All groups share one centre, and each spreads out both ways along 11 directions, with some noise.
(in the rows, 128 means zero)
Known rows, each followed by its group:
[114 120 142 141 132 141 135 127 108 159 125 148 155 143  90 152 147 112]
U
[156 138 169 113 119 119 110 165 118 143 108  70 120 129 106 143 147 101]
F
[126 144 157 138 120 143  93 104 102 102 140 167 109 115  82 138  69 135]
J
[146 122 100 171 101  99 110 104 199 131 154 117 137  71 107 124  89 142]
Z
[118 126 126 101 102 138 160 124 128 136 161 117 101 130 121  98 125 154]
J
[112 135 121 163 160 153 105 169 148 128  58 128 100 129 113 101 132  89]
J
[116 117 100 114 139 128 129 135 111 132 126 153 152 103 160 126 114 140]
H
[144 175 145 107 141 109 126 141  93  75 140  93  72 121  87  96  99  90]
Y
[150  71 139 103 112 150  48 188 120 138 119 114 151  67 163 120  83 144]
Y
[122 117 128 109 115 160 130 111 106 138 110 147 144 107 157 111 132 138]
H
[122 147 138 149 137  98  93 134 126 134 167 135 134 102 127 162 122 118]
Z
[208 101 145 141 109 129  42 143 140 112 140 116 128 135 153 116 107 144]
H
[164 115 109 149 147  81 102  91 153 102 104  97 197  68 148 120 159  78]
F
[161  97 162 122 136 117  86 140 107 108 122  89 105 173 122 132 110  93]
U
[178 122 111 116 111 132 145 130 118 120  61  79  91 136 124  95   8  86]
J
[142 136 130 141 148  74  96 104 126  88 132 128 139 132 126 123 164 124]
U
[147 107 118 163 140 178 110  90 157 134  64 150 192  97 176 147 149  88]
Z
[105 148 148 114 129 168  92 135 121 105  87 125 109  47 124  97 113  90]
Y
[127 142 141 171 137 177  94 150 127 152  57 171 114 143 115 133 117 121]
U
[129 112 126 136 125  97 110 111 104 148 165 128 131 137 136 137 103 116]
H
[134  78 144 125 120 107  91  78  95 139 101 111 137 151 162 100 142  92]
H
[162 140 166 147 142 163  68 162  92 120 126 150  99 176 112 137 122 120]
J
[132 159 138 153 162 128 145 109 122 122  74 132 148 163 143 172 162  75]
Y
[152 119 129 140 118 171 103 132 153 124 116 123 135  90 139 124 113 113]
F
[150 134 165  87 124 108 133  90  98  70 107  85 105 170 122 134 107 107]
J
[125  80 143 130 135 199 130 128 150  88 175 136 136 116  68 117 119 110]
Z
[136  57 130 119 134 131  81 113 115 104 147 130 148 147 134  74 164 130]
U
[151 127 106 124  74 117 164  93 181 144 117  89 113 115 135  87 134 159]
J
[113 126 131 125 140 160 123 112 106 107 108 160 129 115 103 108 108 113]
F
[128 127 118 142 117 165 128 141 146 163 107 144 133 110 155 152  97 132]
Z
[121 133 139 109 124 154 120 147 105 118 116 132 104 126 116 100 117 135]
J
[171 106 148 124 106 125 120  88 118 115 133 138 177 145  88 121 138 159]
U
[192  98 112 137 119 154  89 162 119 150 109 125 137 142 167 119  75 126]
U
[ 55 162 105 171 153 134 140 132 158 182  79 142 114  85 163 149 147  75]
Z
[122 125 129 100 123 100 113 105 112 106 154 135 165  75 148 126 138 147]
J
[170 120 116 101 113 153 142 150 132  97 129 103  80 148 114  72  81 149]
Y
[ 84 135 117 152 189 153 116 141 118  83 134 147 103 111 118 116 108  49]
U
[ 92 123 136 113 165 107 123  53 100  54  28 142 116 152 156 104 126  80]
F
[145 165 157 109 125 112  71 154  73 114  76 152 121 117 117  95 154 156]
Z
[120 121  55 133 135  71 172 162 112 177  72 136 117 198 143  54 175 168]
F
[176 102 103 116 121 148 145 134 139 121 146 102 146 117 159 145  50 114]
F
[171 117 147 155  97 173  58 139 142 187 158 157 166  90 182 188 114 160]
U
[171 106 145 109 133 165  70 207 130 131  82 103 132 128 168  95 186 140]
H
[ 89 118 138 118 145 179 145 136 162 107  79 105 111  97 140 130 123  74]
Y
[124  87 105 152 129 123  99 121 202 100  96  95 104 100 149  79 111 115]
Y
[148  93 126  99 106 128 138 138  99 128 161 115 123 140  98 102  72 144]
F
[154  95 152  79 134 129 121 152  98 100 117  95 140 149 157 153 104 122]
Y
[ 98 100 158 159 183 204  95 138 114  90 131 155 125 150  80 124 164  51]
Z
[175 177 135 172 110 117  73 135 102 163 126 136 119 100 100 119  86  97]
J
[178 207 129 117 102 158 156 148 101 138 101 158 110 127 108 150  61 178]
U
[122 119 138 113 166 111  95 122  89  94  87 145 157 129 158 129 144 109]
H
[150  99  80  96 112 117 195 177 133 164 104  68  96 183 144  97  85 132]
Z
[117 132 127 161 132 149 109  98 151 137 126 153 146 104 153 136 150 108]
Y
[150 119 127 114 133 129 121 142 109 113  95 112 119 155 139  97 127 117]
Z
[109  92 112 116 170 162  97 182 133  71 114 151 123 120 145  92 135 139]
H
[165 142 125 128 115 158 109 118 116  88 123 178 129 125 105  94 103 173]
U
[138 102 125 122 101 187 119 146 152 137 138 125  85 135 141 116  66 145]
F
[119 160 123 132 154 128 119 117  93  95 141 195 143 138 122 118 170 161]
Y
[148 148 146 105 117 103  98 179  79 139 139 123  85 171 139 135  88 159]
Z
[189 110 117 170 114 121 120 107 197  93  70  96 124 153  80  95 100 122]
U
[109 134 144 147 137 110 147 132 123 173  84  73 106 158 114 159 116  39]
Y
[188 123 142 148 147 168  88 124 155  61  92 125 131 146 123 110 142 108]
H
[108 125 167 123 125 106  90  74 119  67 118 113  64 151 108  84 124 107]
Y
[125 132 171 149 158 125  89 103 145  61  65 123 103 161 106 147 123  87]
J
[112 110 151 155 159 151  84 127 142  98 168 123 118 124 142 153 127  68]
Z
[115 116 160 127 125 180  84 109 150 107 136 127 120  83 154 142 115 104]
F
[129 102 100 122 120 168 156 139 153 120  95 107  97 128 121  74 102 120]
U
[112 149 156 160 148 113  62 131 116 112  86 133 100 108  94 111 119  88]
Y
[ 65 134 134 119 136 129 171  85 145 109 100 131 120 111 103 137 125 116]
J
[223 130 144 117 130 158  83 122 145  54 154  95 144  92 176 153  71 108]
F
[ 67 118  86 173 159 161 148 160 179 113 165 161  90 117  91 122  69 111]
H
[127 145 140 115 117 169 135 142 149 136  58 103 119  87 125  84 177 113]
F
[152 104 104  74 165  84 119 171  51 104 117  89 157 108 179 122  71  82]
J
[163 165 144  87  81 154 153 122  95 128 136 130  92 128 107 126  54 170]
H
[148 113 114 119 171  95 123 192 109 100 143 105 137 172 120 124 150 120]
H
[ 70 166 149 102 162  86 126 177  99 123  45  91  87 119 125 146 117  89]
H
[112 178 148 143 139 208 131 189 127 170  81 156  96 146 153 173 139 114]
F
[123 145 128 132 121 125 108  91 126 112 104 133 108 105 163 108 116 115]
Z

New rows. What belongs after each?
[ 82  67 104 158 113 213 177 119 214 178  90  99 137  79 125 106 122  76]
U
[128 127 122 158 114 169  70 102 147 116 106 165  94  94 165  62 114 131]
Z
[170 159 135 124 124 100  99 119 135 102 122 105 129 103 184 150 116 118]
U
[131 104 158 110 136 170 132 152  99 135 113 125 127 172 135 177 108 106]
Y
[109 132 117 136 125 128 134 153 154 141 136 113 104 117 122  98 152 127]
J
[ 62  45 187  84 148  94 102  99  94  79 108 118 102 220 135 149 140 137]
Y
[154 132 127 111 158 165 108 185 130  73  83 135 122 115 122 110  99 140]
Y
[157 169 135 154 137  94  83 163  91 145 104 166 121 173 119 137 140 160]
U
[151 142 112 142 136 130 100 148 131  95 143 139 101 125 140 110  89 133]
U
[122 129  75 145 140 156 162 148 125 162  72 170 122 160 172 103 112 147]
F
[ 97  81 111 139  99 171 155 152 157 177 188 137 106 140  87  99 116 161]
U
[103 115 118  98 124 120 139 169 131 157 200  68  89 106 186 164  93  98]
U
[133  87 126 130 111 155 102  89 134 125  41 148 146 114 121  84  97 129]
F
[126 152 102 101 143 152 162 145  87 106 119 150 107 127 124  93  92 132]
U
[107 166 163 116 156 136 104 141 105 101  70 105  83 123 159 152 114  75]
U
[135 121  93 144 121 100 132 138 174 152 119  90 129  95 167 119 117 114]
Z
[129 119 130 139 123 143  98 146 139 134 129 121 107 125 146 126 113 122]
U
[125  96 126  99 149 119 134 148  97 129 105  75 115 149 158 124 116  70]
U
[151 116 127 132 109 195 135 154 120 176  98 134 135 130 128 149  74 118]
U
[154 196 120  95 160 147 171 149 107  50  34 111  63 168 125  70 138 114]
F
[141 111 122 123 122 146  73 169 143 145 122 136 148  64 197 130 126 156]
H
[137 138 125 123 105 170 152 114 155 141  85 115 130  98 140 128 112 123]
U
[113 132 121 136 129 169 132 153  99 147 163 181 121 133  96 124 106 147]
U
[151 131 123 132 155 127 100 138 108 117 121 165 190 113 171 155 157 146]
Y
[123  98 155  90 134 157  97 171 111 107  94 109 118 103 132 125  94 122]
Y
[116 148 152 104 130 126 128  76  90 116 144 126 102 139 217 195  73  98]
Z
[142  79 139 111 123 212  94 122 128  94 160 152 135 110 131  78 137 131]
Z
[107 170 113  91 163 142 185 167  85 113 146 144 141 118 117 133 148 128]
Y
[116 125 154 142 125 146 103 102 107 163 112 143 150 116 154 160 143  94]
Y
[161 138 132 120 133 138 119 151  89 153  96 120 140 137 159 128 133 105]
J
[118 133 107  84 119 123 196 124  75 165 107 129 132 161 146 120 111 138]
Z
[107 112 117 119 142 119  99 159 112 107 156 163 127 114 123  97 128 167]
Y
[ 80 113  93 153 138 104 165 112 173 165 108 136 180  93 151 151 171 126]
J
[116  99 143 107 125 113 124 145 102 121 203 107  92 172 104 131  97 131]
Y
[133 120 124  87 100 152 133 110  90 164  77 151 170  96 184 104 150 164]
Y
[126 106 139 119 132 108 129  95 103 139  30 113 151 146 137 139 108  88]
F
[ 98  97 156  90 130 128 103  69 105  41 132 181 146 104 105 145  68 181]
J
[170 147 128 122 147 129 112 143 111  69  92 109  87 148 128 110  65 100]
U
[128 160 147 156 121 112 107 119 121 137 128 160 130 140  87 129 155 155]
J
[129  88 153 108 121 116  67 121 108 147  91 117 155 131 191 112 200 135]
U
[130 152 152 111 139 111 125  81  63  92 108 148 132 150 103 119 130 113]
Z
[162  75 112 175 131 145 102  73 160  97 197 150 160 128 113 109 107 106]
Z
[182 110 115 149 144 117  93  83 134  89  54 136 202  90 156 124 105  93]
F
[121 133 107 103 123 142 150 147 123 140 212 107 130  55 146 118 114 110]
Y
[102  75 146 113  96 158 131 129 154 178  89  85 126 126 152 121 166 115]
U
[147 100 133 117 151 151  69 156  70 105 142 174 159 118 154 142  84 136]
J
[111  37 144 117  96 140 144 127 142 172 156  94 132 175  81 101 154 138]
U
[157  75 148 153 143 159  97 109 197  58 157  99 176  81  72 126 144  80]
Z
[129 155 158 129 141 207  94 125 107 118  27 141 114 101 153 116 127  64]
J
[149 172 139 107 142 116 117 154  52 152 164 141 176  85 142 158 145 104]
Y
[182 151 155  93 111 172 112 163  78 136  60 142 102 178 149 121 106 167]
F
[151 151  88 162 145 157 126 145 156 144 106 131 145  70 180 158  70  83]
U
[170 103 147 102  96 124 136  73  89 135 104  98 140 169 145  96 155 107]
H
[176 144 129 107 137 151 115 162  47 172  65 141 160 149 173 138 134 106]
J
[105  90 120 125 147 145  97 124 135 116 111 127 135 104 182  94 164 102]
U
[ 95  58 122 123 154 117  62 169 126 100 132 118 102 131 159  84 120 124]
H
[165 152 135 129 153 134  96 148 125  93  67 130 147  99 144 129 131 103]
Y
[137 119 138 165 143 160  91 143 186 122 107 111 137  98 141 166 117  86]
Z
[112 137 137 166 152 103  73 152 124 123 118 140 104 132 113 153  80 106]
H
[165 115 121 115 130 179 109 163 148  89  33 128 110 135 133  85  95 150]
Y
[156 128 101 134 142 166 138 155 160  81 152 140 117 127 133 110 111 144]
Y
[119 173 138 153 161 194 124 123 129  82  67 194 129 121  92 144  99 119]
H
[168 164  94 158 117 172 153 156 162 152 165 137 120  88 127 167  22 125]
U
[151  95 170 126 150 187  65 162 132  59 120 107  68 162 114  91 116  89]
Z
[126 157 142 149 122  94 108 129 133 149  80  97  95 123 123 150  93  85]
H
[140  86 142 126 182 134 123 142 102  89 138  95 143 186 117 137 162  48]
Z
[178 113 114 117 132 115 107 163 102 137 133 108 136 148 157 116 108 119]
J
[182 116 113 170 129 136  88 162 126 183 140 138 159 141 166 150 121 111]
J
[166 101 143 122  97 168  75 110 118 116 128 157 120 132 150  92 109 176]
Y
[139 108  78 192 145 153 148 130 191 122 123 138 110 161  94 105  87  98]
H
[162  93 113 136 115 146 126 137 143 150  77 112 118 161 140  81 134 125]
H
[113 134 157 102 119 141  85 124  78 131 129 152 121 104 145 137 109 138]
H
[119 110 111 125 138  84 134  94  99 123 121 155 180 115 122 170  58 133]
J
[185 144 109 118 131 125 123 144 110 125  98 132 162 125 163 113 144 142]
F
[ 68 109 136 125 125 182 131  93 139 140  75 142 112 106 179 135 121 108]
F
[146 134 140 150 153 136  97 155 127 139   4 114 135 161 133 120 174  84]
H
[ 62  83 127 100 169 155 110 147 147  70 128 138 133  92 156 107 167 129]
J
[109 163 164  64 117 140 154 200 112 129  66  76  77 125 111 151 101 138]
Z
[147 137 154 116 115 122 133 112 128 107 102 111  93 174 105 121 128 135]
J
[190 130 111 140 113 111 126 143 109 158  75 135 153 167 133 135  97 152]
Z
[124 138 130 110 126 146 136 149 120 156  80 134 153  95 141 132 147 138]
Z
[148  90  91 108 117 198 144 177 164 111 149 142 107 118 137  78  81 190]
Y
[119 125 177 134 105 185  69 147 129 141 102 140  93 120 112 113 137 140]
F
[143 127 128 114  93 160 146 125 105 192 127 107 126 109 152 117 107 110]
Y
